The same things were measured in two ways. Each way mixes the same 10 hidden numbers, adds some noise and spreads widely along 6 directions of its own, which tell nothing about the thing.
In the rows, 128 means zero.
Some things both ways: the first way, then the second way.
[129  95 147 161 171 161 132 156 128 157 143 129 111 101 132 147 137 124
 120 130 150 146 106]
[174 154 171 161 170  58 185 110  83  82 121 112  93  78 169 107 119]

[147 176 113 146  72 143 125  57  91 143 113 135  98 179 117 109 165  98
 133 122 101  94 119]
[ 85 171  79  42 152 180  82 128 132  58 137 192  79 156  94 155 125]

[123 127  94 139  91  92  75 101 157 158 107 116  89 155 116 171 133 123
 124  84 148 104 134]
[174  41 122 144 181  82 151 153 135  97  32 163 113 116  81  88 168]

[ 98  86 167 111 149 151 183  92 108 149 154 126 139  89 122 123 129  81
 165 132 129 159 108]
[142 136 106 124 129 127 143 141 144 144  76 194 106 107 106  87 188]

[171 157 137  86  97 154 131  51 118 151 125 141 124  89 124 143 162 119
 106  82 149  96 169]
[109 133 124 139 129  90 175 108  97 142 140 109 111 146  85 122 131]

[161 190 159 129 125 130 135 125  96 161 115  96  71 149 127 111 147 155
 125  97 112  76  83]
[145 133 155 133 127 123 131 105 112 135 167 144 125 129 140 130 110]

[142 147 138 114  85 120 118  76  91 153 132 113  79 143 125 103 132 110
 126 107 168 102 111]
[ 97 129  98  72 125 213  51 106 161 108 135 193 118 180 104 103 121]

[ 99 116 132 127 119 144 156  99 122 146 154 152 156 133 140 116 103  49
 154 151 157 166  97]
[ 79 101 121  90 117 110  91  96 122 134 137 131 128 185 154 117 108]

[131 125 141 141 148 112 141 134 133 159 118 109 110 124 107 151 128 140
 131  86 118 103  84]
[159  95 135 164 136 140 136 123 116 109 161 151 158 111 139 126 116]

[132  86 128 142 189 129 148 183 107  96 140 211 148  97 181 137  91 109
 115 143 180 221 108]
[136 108 172 157 115  57 193 123  60 193 124  51 157 106 139  85 111]

[139 125 110 168 147 138 137 165 124 134 122 148 122 134 139 147 133 129
 126 111 115 145  93]
[164  85 161 180 123 101 195 128  82 169 134 116 141 112 129  85 120]

[131 119 138 178 188 154  68 136 165 170 145 156 159 142 136 175 134 121
 117 125 144 138 135]
[158  77 148 151 115  88 121 100 131 155 130 131 162 122 161 106 119]

[ 96 143 130 183 132 128 108 168 119 155 143  72  44 164 119 123 150 137
 185  94  49 106  88]
[135 158 161 130 135 139 120 127 100  93 136 105 159  97 198 152 109]

[138 125 147 151 151 119 107 125 113 162 101 140 135 166 131 165 151 155
 113 127 122 109 107]
[139 128  98  97 146 173 109 134 103  86 158 176 126 121 124 143 120]

[168 115 122 100 132  77 168 183  84  77 177 202 125 104 157  99  58 157
 141  98 177 178  61]
[130 162 174 104 123 210  76 144 112  84 231 132  93 131 114 120  28]

[187 189 108 121 116 148 134 113 105 127 117 137  83 116 135 128 157 148
 100  67  98  82 128]
[140 109 129  99 138  86 120 126 112 117 122 119 157  90 133 157 120]

[107 153 145 167 115 111 114 148  91 141 145  96  60 167 120 105 137 123
 185  84  77 100  81]
[130 122 136  88 124 140  82 114 131 134 132 124 160 114 171 148 119]

[ 96 102 135 159  83  85  78  91 138 167 120 121 135 158  91 168 137 106
 161  97 144 124 142]
[133  74 164 173 135 126 135 164  82 136 140  54 164 115 159 103 107]

[ 82  94 122 171 144 129 159 188 151 145 133 125 131 120 130 166 122  96
 170 114 100 160  78]
[114 119 127 156 128 128 179 144  81 131 133 113 136 124 135  89 125]

[119 108 160 104 158 114 150 125 107 127 165 157 139 107 139 125 106 123
 167 109 124 151 106]
[154 139 142 114 128 129 116 162 129 118 117 152 112  85 138 131 132]

[119 150 124 186  93 107 100 121 106 147 124 110  76 189 107 114 145 113
 164  99 104 109  88]
[137  82 102  63 159  64 113  80 110 125  90 117 151 126 113 145 134]

[ 95 137 114 208 115  92 100 165 125 152 127  94  74 206 103 127 132 133
 190 107  60 123  68]
[172 110 173 138 137 160 102 201 101 104 109 111 171  53 190 113 111]

[130 138 120 118 122 100 154 107 132 133 129 142 123 131 122 129  95  94
 136  97 146 123  77]
[139  76 122 129 124  99 118 148 130 121 108 139 137 107 127 107 124]

[117 113 177 141 130 111 118 143 100 181 111 106 113 141 131 141 124 124
 112 124 189 113  82]
[171  92 205 192 176 163 146  86 117  96 189 188  69 185 173 108 102]

[124 121 111 193 143 131 121 117 136 143 107 146 127 144 106 152 130  78
 112 128 125 135 110]
[ 90 122  97 149 120  94 143 100 105 113 173  98 143 128 136 110 112]

[122 105 176 149 139 127  96  90 103 178 154 143 177 139 104 133 131 109
 142 128 158 133 132]
[140 120 138 123 119 129 111 121 121 127 162 120 124  97 163 130  98]

Other things, the second way, with their names:
K154: [113  48  89 125  93  58 112  65 130 190 147  99 176 169 102  88 115]
K889: [124 136 156 148 159 219  78 120 107  70 234 160 169 175 132 158  98]
K188: [ 90  57 109 111 114  89 126  78 137 188 144 140 125 198  64  97 128]
K324: [128 112  91  92 126 104 134 155 120 131  82 147 121  99  90 106 148]
K378: [ 80 147 126  63 121 173  93 157 120 135 114 112 151 117 151 162 131]
K349: [ 78 130  86 108  89  90 122 124 168 140  87 125 113 119 100 104 143]
K879: [134  75 120 110 114  78  91 118 141 105  55 126 164 125 179 115 122]
K163: [142  81 112 128 136  49 176 153 111 135  52 126 113  86 112 115 158]
K979: [156 177 132 145 125 176 136 183 121  74 128 161 109  70 118 109 118]
K778: [140 132 146 137 160 153 156 164 102  94 113 150  97 116 111 106 130]
K677: [171  77 170 144 140  93 128 119 122 137 109 151 151 112 144  94 121]
K902: [102 118 136 140 113 112 156  84  90 165 173 112 143 180  97 119 111]
K799: [163 120 150 141 130  89 175 136  85 110  83 108  89  96 167  92 105]
K881: [169  75 162 198 123  52 172 111  78 154 128  72 190 104 193 100 124]
K334: [136  69  99  90 135  58 107  84 120 135 116 110 185 134  98 150 126]
K622: [135 126 150 108 142  78 147 148 122 153  94 139  96 100  80 103 147]
K222: [128 124 133 168 125 121 176  95 102 127 170 140  97 158 120 102 115]
K951: [123 167  94 157 120 186 155  98 167  67 147 226  48 156  96  88 127]
K445: [124 119  79  85 104 179 103 115 143 105 139 194 124 136 121 128 108]
K750: [127 102 130 127 128 111 123 110 114 128 141 111 153 124 140 126 112]
K837: [140 103 153 144 125 148 130 117 117 141 139 128 127 135 149 105 113]
K492: [128 100 142 113 127 121  90 128 117 142 120  85 208 109 147 129 123]
K875: [156  30 175 199 138  85 146 129 105 169 121 107 153 158 168  97 141]
K616: [110 131  81  76 141 130 110 131 132 109 110 172 140 131  62 127 153]
K887: [109 110 123 115 118 125 132 145 115 129 128 122 118 129 119 126 112]
K718: [154  95 109  57 148 150  51 184 169  96  80 188 125  69 103 113 140]
K820: [ 80 119 120 146 135 128 106 126 127  89 156 109 127 147 132  87 112]
K187: [136 103 163 136 124 103 144 153 122 155 162 128 118  85 124 141 112]
K65: [110 100 145 161 122 135 128 174 127 121 159 143  94 133 124 106 114]
K615: [126 114 192 193  82  50 220 133  63 206 153  51 123 109 164  88  87]
K190: [154 111 146  71 146  89  93 128  95 118  63 107 159 104 165 130 121]
K57: [136 141 124 129  88 161 152 155  97 135 122 131 114 116 144 101 100]
K159: [ 70 124 138 124 117 127 137 188  79 120 108  87 140 146 136 130 114]
K205: [155  68 122 178  95  61 186 125  76 166 122  81 137 120 130  79 104]
K241: [179  18 180 168 154 100 134 111 146 156  96 200 130 165 142 105 154]
K246: [156  70 156 189 151 161 125 135 128  97 182 176 117 150 119  86 106]
K998: [ 40 141  55  41  90 188  54 107 148 126 164 141 192 177  76 158 111]
K647: [186  94 165 197 114  69 245 149  63 179 130 100  96  86  92  84 109]
K556: [142 127 130  73 139  89 104 180 106 112  68  90 156  36 154 130 129]
K547: [181  22 201 175 168  17 125  57 108 188 169  87 170 145 161 115 127]
K860: [133 116 125  97 142 125  98 138 127 123 133 139 134 121  84 113 126]
K84: [109 119 132  79 149 121 101 154 111 124  85 125 155 130  85 118 141]

Some of these things the first way, each followed by its name:
[179 190 114 121  93 132 180 118  59 109 124 156 122 115 124  89 130 119
 122  81  88 116 109]
K187
[135  81 133 128 176  90 131 140 151 135 113 186 177 105 136 178  80 116
  89 123 210 165  98]
K246
[149 130 109 125 128 167 133 100 151 147 146 149 146  99 120 167 165 133
 140 100  92 130 160]
K616
[112 136 149 159 143  88  86  92 143 160  98 173 190 184 124 163  99  89
 119 152 163 150 122]
K65
[161 173  93 126  71 134 148  89  98 121 125 157 116 136 129 104 128  87
 116 104 136 126 117]
K188
[190 174 110 117 109 175 101  85 115 156 116 144 107 124 143 148 179 155
  83 109 126 102 174]
K902
[116 131 147 143 151 111 128 128 130 159 140 129 138 159 127 132 107 109
 147 107 136 113  61]
K445
[103  87 126 136 127 143 109 136 131 160 175 134 127 134 142 142 127 109
 156 122 152 145 106]
K799
[119 113 127 173 116 111 117 127 120 162 146 135 155 184 102 129 131 139
 178 137  99 156  96]
K647
[145 108 114 118 123 153 129  77 156 145 174 159 160  87 105 158 145 113
 152  80 124 130 157]
K334
[123 127 108 162  95 134  97  40 124 146 107 163 140 163 113 143 151  60
 120 128 150 131 148]
K875
[ 90  79 159 105 141 110 145 132 113 139 175 129 110 125 147 112  96 115
 189 131 159 175  83]
K190
[180 170  72 178  99 153 109  85  94 110 111 168  86 152 122 114 159  96
  91  98 111 111 138]
K750
[143 170  90 190  99 105  87 104 133 139  73 127  62 175 111 141 126  88
  82 113 149 101 111]
K820
[174 181 123 140 130 100 123  80 103 128  92 127  57 166 117 107 127 134
 104  95 128  84  83]
K979
[133 159 164 100 118 102 107  94 132 172 114 128 147 136 133 153 119 119
 122  90 166  96 120]
K887
[132 107 121 141 151 113 116 115 162 122 151 187 155 118 130 163 102  91
 133 101 171 146 107]
K154
[152 147  93 162 113 168  85 144 120 142 153 143 109 130 136 151 173 153
 134  97  74 123 170]
K556
[144 119 104 125 112 137 137 117 115 121 125 163 117 106 140 151 144 114
 117  93 139 137 135]
K778
[124 120 146 111 140 143 115 104  85 113 141 198 165  90 169 141 135  79
 132  96 145 162 178]
K378
[156 157 129 127  87 142  98 110  93 164 129 103  76 132 128 129 164 146
 113  82 135  81 137]
K837
